The rows of a group lie close to one hidden flat surface of 10 dimensions, which may be shifted away from zero. Surfaces can cross.
Known rows, each followed by its group:
[ 37 -16  -3  28  14  -4  20  36   6  26  34 -16  -8  -1]	Vip
[ 24 -14   9 -13 -17 -18  -3 -22  13  34 -17 -19  28   9]	Vip
[ 14   5  -4   8 -10  -9  38  -8 -33  -2  28  36   4  19]	Zis
[ 39 -37 -17  22 -34  38   0   7  27  -1 -21  -1 -40   8]	bafud
[  2 -14  -2 -12  21   5 -13  50   0 -38   7  27 -13 -17]	bafud
[  7  12  -8 -35  31   6  -8  31  17 -40  -1  20  13 -36]	tak
[ 12 -32   6  -7   3  26 -13  20  42  29 -11 -29  15  22]	Zis
[  2  24  -7  23   6 -31  -9 -13 -42 -10 -33 -40 -21 -23]	ruluf
[ 16  -6 -17  -8   8   9  14 -14 -24  20  33  -5  18 -21]	tak
[-29   2   1  -4 -14  17   4 -11  30 -22   3  17 -19   0]	tak
[ 25  -6  11  -8   1 -52  -1 -19  19 -11  24  22  15 -15]	ruluf
[ 26  -8  -9  24   6   6  -4  -4  -6 -34  29  -1  -5  10]	Zis
[ 30   4  -2 -20 -28  -2   0  -9  69 -22 -21  -2 -11 -34]	bafud
[-10  -2  -4 -18 -44  15  12 -26  -1   1  26   4  -8 -42]	Vip
[  7 -29   0   5  14  18  -1  26  -3  42 -21  14   5  43]	Zis
[ -8   3  17  32 -49  -7 -19  -3 -27  32 -23  -6 -31   2]	ruluf
[ -2  -3 -13   4  20  27 -28  18   8  38 -21 -40 -14 -40]	Zis
[ -9  14  -4  23  21 -24  20 -16 -23 -15   3  18  -7  30]	ruluf
[ 26  23  20  28   5 -55   5 -17   7 -20  43  -5  21  17]	Vip
[  2 -14  -4 -28  -1  10  21  45 -14 -44 -18  39  -5  12]	tak
[ -7  -1  10  11 -10   7  -3  -6 -40  47   9  -6  22  26]	ruluf
[  7   8   8  21 -31 -21 -12 -17  25 -22 -35 -40 -31 -10]	Vip
[-12   8  -4 -13  24  -8  15  -2 -50  10  -3 -53  39  13]	Zis
[ 13 -22  -3 -15  -2  32   8  23  27  -4  28  -9   9  -9]	Zis
[-19 -10  -4  -3  29   6 -16 -34  27  33  20  21  14   1]	tak
[  1 -16  -1   6  24  -1  -8  12 -38  42 -14   6  20  38]	bafud
[ 14 -35 -11 -17   2  31 -15  -5 -12  32   5  -1  25   9]	bafud
[-50   8  18   9  23 -37  23 -10 -12 -18 -28 -39  10  55]	tak
[ 31 -49  -6   7 -35  15  -7  16  27  -3 -17 -14 -40 -18]	tak
[-18 -38   5   1 -38   6 -16 -24 -10  40   6 -42 -10 -20]	bafud
[ -6  20   2  -5 -17 -26  10  -8 -44   0 -44  28 -10   3]	tak
[ 22  -4  -5  18  -7   4 -32   2  19   1 -15  -4 -29 -28]	Zis
[ 41 -14  -2  10   7 -25  11  40   2  17 -13  27 -13   2]	Vip
[-66 -10  -1   0  30  36 -23   2   7  26  -9 -12 -10   7]	ruluf
[  1  19 -12   6  41 -20   8  40 -11  11 -53  38 -31  -6]	bafud
[  0 -18 -16  34  36  -2  21   4 -16  19  28 -10 -12  18]	ruluf
[ -3  -4   7  29  -1   6   7  -6  11  25   2 -63   4  25]	bafud
[ -4   4 -14  30  39   5   2  16  24  -9   2  10 -34  -2]	tak
[-25   8   2  -4  -5  29  -1   0  -6 -20  31  -4   4   1]	ruluf
[ 27  -8   1   3 -13  -1  -2 -21  10  22 -10 -18  26  26]	bafud
[ 14 -16  -5 -14 -23  15  -1 -10  19 -42 -29  17  -6  13]	Vip
[ 13  16  21   3 -25  20 -15  51   9 -12  46   2   4 -22]	ruluf
[ -2 -23  -3   9  16  31  -7  15  10   2  30 -21   3   7]	Vip
[ -6  24   9 -30 -41  24  28  -5 -26  31 -26   4  36  29]	tak
[-33  16  26  34 -25  -8   2  -5  24   8  27  -3 -23  14]	Vip
[-36   7  12 -15  12  -3 -28  -7  15   9  -4 -16  13 -13]	ruluf
[-16  -8  10  -5 -60  14  -8 -31  30 -16  -1 -10 -26 -19]	bafud
[-22  11  17 -48 -12   1 -13  -3  31 -20 -28  50  25   9]	tak
[ 12 -24  -7  14 -11  17  17 -16 -26  33  11  12   7  36]	Vip
[ -7 -18   0 -10   8  -2  31  29  -8 -42  -1  21  -7  32]	tak
[ -7 -11  -8  10  24  12 -45 -21 -21 -32  33 -37  15  -7]	Vip
[ 40  11 -18 -22  18  33  14  -3  45  -5   7   3  34  -1]	bafud
[ 14  11  -4   9  12 -34 -10   3 -40  14  38  18  -7 -55]	ruluf
[-19   4  -5   1 -23  24 -13 -12   4 -14  12  21 -29 -32]	Zis
[ 39 -13   4  40   8 -38 -18  10 -18 -24  12  15 -19  15]	Vip
[ 30 -21   9 -35 -39 -11   7   4  27  -6   7  31   6 -26]	Zis
[-18   9   6 -33  24  22 -33   1  22  54 -21  20  31  -6]	Zis
[-23  27   9  -9 -14  -9  21  -4  -4  23 -14   2   1  -2]	Zis
[ 42 -17  -5   6   8 -25 -15   0 -38  22 -11 -15  14  -2]	bafud
[ 13 -36  -1 -22 -30  19 -13 -19 -12   8  26 -12  29  -3]	ruluf

New rows. What belongs after each?
[ 36   4  10  15  -2 -27 -33 -30  15 -44   2  19  15  22]	Zis
[-16  -6  -9 -11  -6  49  32  -5  16  15  15 -13  12  21]	Vip
[ -6 -13   3 -22  21  27  21  11  32   0  66 -29  44   7]	bafud
[-10 -27  -4  11 -10 -16 -15 -20  -5  -4 -46   6 -30  15]	ruluf
[ 13 -11 -17  -6  28  13 -18   3 -33 -19  14 -16  20 -13]	Zis
[  9 -30  -2  20  28  -7   2  25  57 -32 -11 -18 -24  26]	ruluf
[-29  21  -2   8  13  28  -5   3   9  33 -33 -11  -5  11]	tak
[-62  19   0   8   4  43  26 -15   6  26  10  -8 -11  24]	bafud
[  2  14   8  30  -5  -6  21  22  33  -5  25 -20 -21  -4]	Vip
[-18  21  25 -10 -15 -26 -22  -2  36  -8  25   6  -3 -36]	ruluf
[-47 -13  28  -6  -3   6 -26   3 -27   9 -15  22  22  62]	bafud
[  4   5  18  21  -9   3 -21  42   4  18  -9  -6 -15   6]	ruluf
[ 12  10   5  -9  11  -1  28  28  28  27  22 -14  14 -10]	Vip
[-11 -26   1  17  12   2   7  -3  26  -5  -8 -15 -10  42]	ruluf
[ 39  -3 -29 -20  28  15  36   9  22  20  16  27  11 -24]	bafud
[  0  -4 -16  11  34  32  -2  27  -2 -53   1  15 -12  24]	Vip
[ -5 -39 -13 -42  26  25 -31   9   9 -33 -10   4  14 -17]	ruluf
[-17  46  -7  19 -20  -8  39 -42 -28   1   4 -20 -13  -6]	Vip
[-27 -27   5 -20 -10 -33  -8 -39   4 -25  -1  17  -4  -2]	tak
[-18  24   0 -14   0  -7  17 -17 -32   8  -8 -37  25  -6]	tak
[-25 -18  10 -22  -3  16  12   6   8   2 -16  33  17  55]	tak
[ 18   0 -10  17  13  11 -23  31  17  -7 -25  18 -40 -22]	Zis
[-12 -34  -9  -2  39   2 -10  49 -42  15  27 -16  -3 -29]	bafud
[ -3  42  14   5  15 -25 -26 -19  25 -13 -22 -18  16   9]	Zis
[ 26  48  25   1 -13 -50 -10   6   2 -31  -3 -11  24  -9]	ruluf
[ 11   8   9  11 -26  -3  13  -9  55 -16   2   2 -16   4]	tak
[ -9 -33  -8 -10  12  -5 -18 -23  14   4  11   9  -5 -17]	tak
[ -3   5   2  11  25 -33 -36  27  11 -12 -50 -12 -39 -35]	ruluf
[-25 -12   8   0 -11   6  11  17 -19 -22  14  69 -23  20]	bafud
[-13  15  24  -9  -5 -28 -24  13  18  -1 -21  41  -6  -5]	Vip
[  4 -11  -9   3  13  26 -13 -17  -5 -35 -15 -20  14  31]	Vip
[-30   8  -5  -7  31  18  19  19 -38  23 -11 -34  20  18]	Zis
[  0  -6  -5  24  16 -14 -14  24   5 -12 -21 -10 -42 -16]	ruluf
[ -2 -19   5 -13   0   8  42  -5  44  28  61 -26  30  12]	bafud
[-44  17   7 -24  -5  11 -17   2   2   3 -44 -13  -1 -15]	Zis
[ -1 -20  -9   2   0  17   1  10  10  42 -32   4 -13  12]	bafud
[ -6  10   4  -4  15 -20  -2 -15 -36  27  22  13  29   0]	ruluf
[  6  18   0 -21  16 -16  45  44  -7 -27   6  14  10  -5]	Zis
[ -1   8  -9 -18  14 -11  -3  27 -39  -9 -43 -11  -2 -21]	tak
[  1  28  12 -18 -17 -24 -30 -24  29 -28 -16 -17  11 -32]	Zis
[ 12  45 -15  -3  19   4   7 -35 -23  14  -8   5  33   2]	bafud
[ 27   5 -11 -18  -8  -9  11 -39   3  -8 -73 -30  27  31]	Vip
[ -4  15  -6   7  20  -6 -27   5  27   3 -38  -3 -27 -27]	tak
[ 39 -59   1 -24  -4 -26  10  29   3 -26 -10 -19  16  10]	tak
[  1   1 -20  -6  36 -16 -14  23 -39  19 -22   0 -11 -42]	bafud
[-12  15  12  43 -20 -11  16   1 -11  19  44  23 -31   4]	ruluf
[ 35 -44 -12 -17 -19   0 -35   1  -7  -4 -33  11  -9 -21]	Vip
[ -1 -45  15 -43 -50 -16 -21 -12  11  -7 -47  -4   7  -3]	tak
[ 10   3  17 -23 -12 -10 -20 -14 -14  26  36 -15  52 -18]	ruluf
[ 12   2  17 -14 -42  41 -29  30 -34  15  26  -1  30 -13]	ruluf
[  3 -17   8   3  31  19 -12  -2  30  -2   4 -33  46  69]	Vip
[ 18   1  -8  15 -20  -6 -22  -8 -18   5 -67  22 -33   5]	bafud
[-26  -2   3  -2   1  28  48  23  -7  17  16   1  11  43]	Zis
[ 14 -58  -4 -11 -26  28 -23  -1   7  -9  -9  32  -8  20]	Vip
[ -4   8  20 -12   9   2   6  27  56  22  11 -23  23  10]	Vip
[-16 -26   4   3 -21   3   1 -29  34 -12  16 -19  -5  11]	ruluf
[-59  37  22  -9  -5   4  -9  17  19  32 -46  14 -21 -10]	Vip
[ 12 -36 -15 -36  32   9 -12  41   2 -26  -8   6   7 -25]	tak
[ 20  10  -6  -4  12 -37  31  -3 -11  19  17  25   8 -17]	bafud
[-41   5  -4   9   6  -7 -21 -34  -8  11 -23 -12 -26 -22]	tak
[ 10  -8   1 -31  -7  -4   3 -14   0  64  -7 -26  39 -19]	Vip
[ 24 -28 -15   1  21 -10  -8   9  22 -19  15   6 -20 -28]	tak
[-12  11   4  11 -10  13   4 -36   8  30  27 -32  20  11]	Zis
[ 24  14  -2 -17   5  -9  -3  -1  33  -9 -21   3   9 -14]	bafud
[-30 -25   1  -9  -5  19 -20  19   3  11  -9 -16 -17 -22]	bafud
[ 19   4  23   7  -8 -18  18  27  59 -10  -6  10  -2  33]	Vip
[ 23   0  29  16 -24 -46  18  25  33  61  13  11  -6   5]	Vip
[ 42 -14  13   0   3 -49  -6  -2  10  -2 -23   3  22  32]	ruluf
[ 32 -19   0   7  19 -30  -3  -7  25  19  -6  28   4  20]	tak
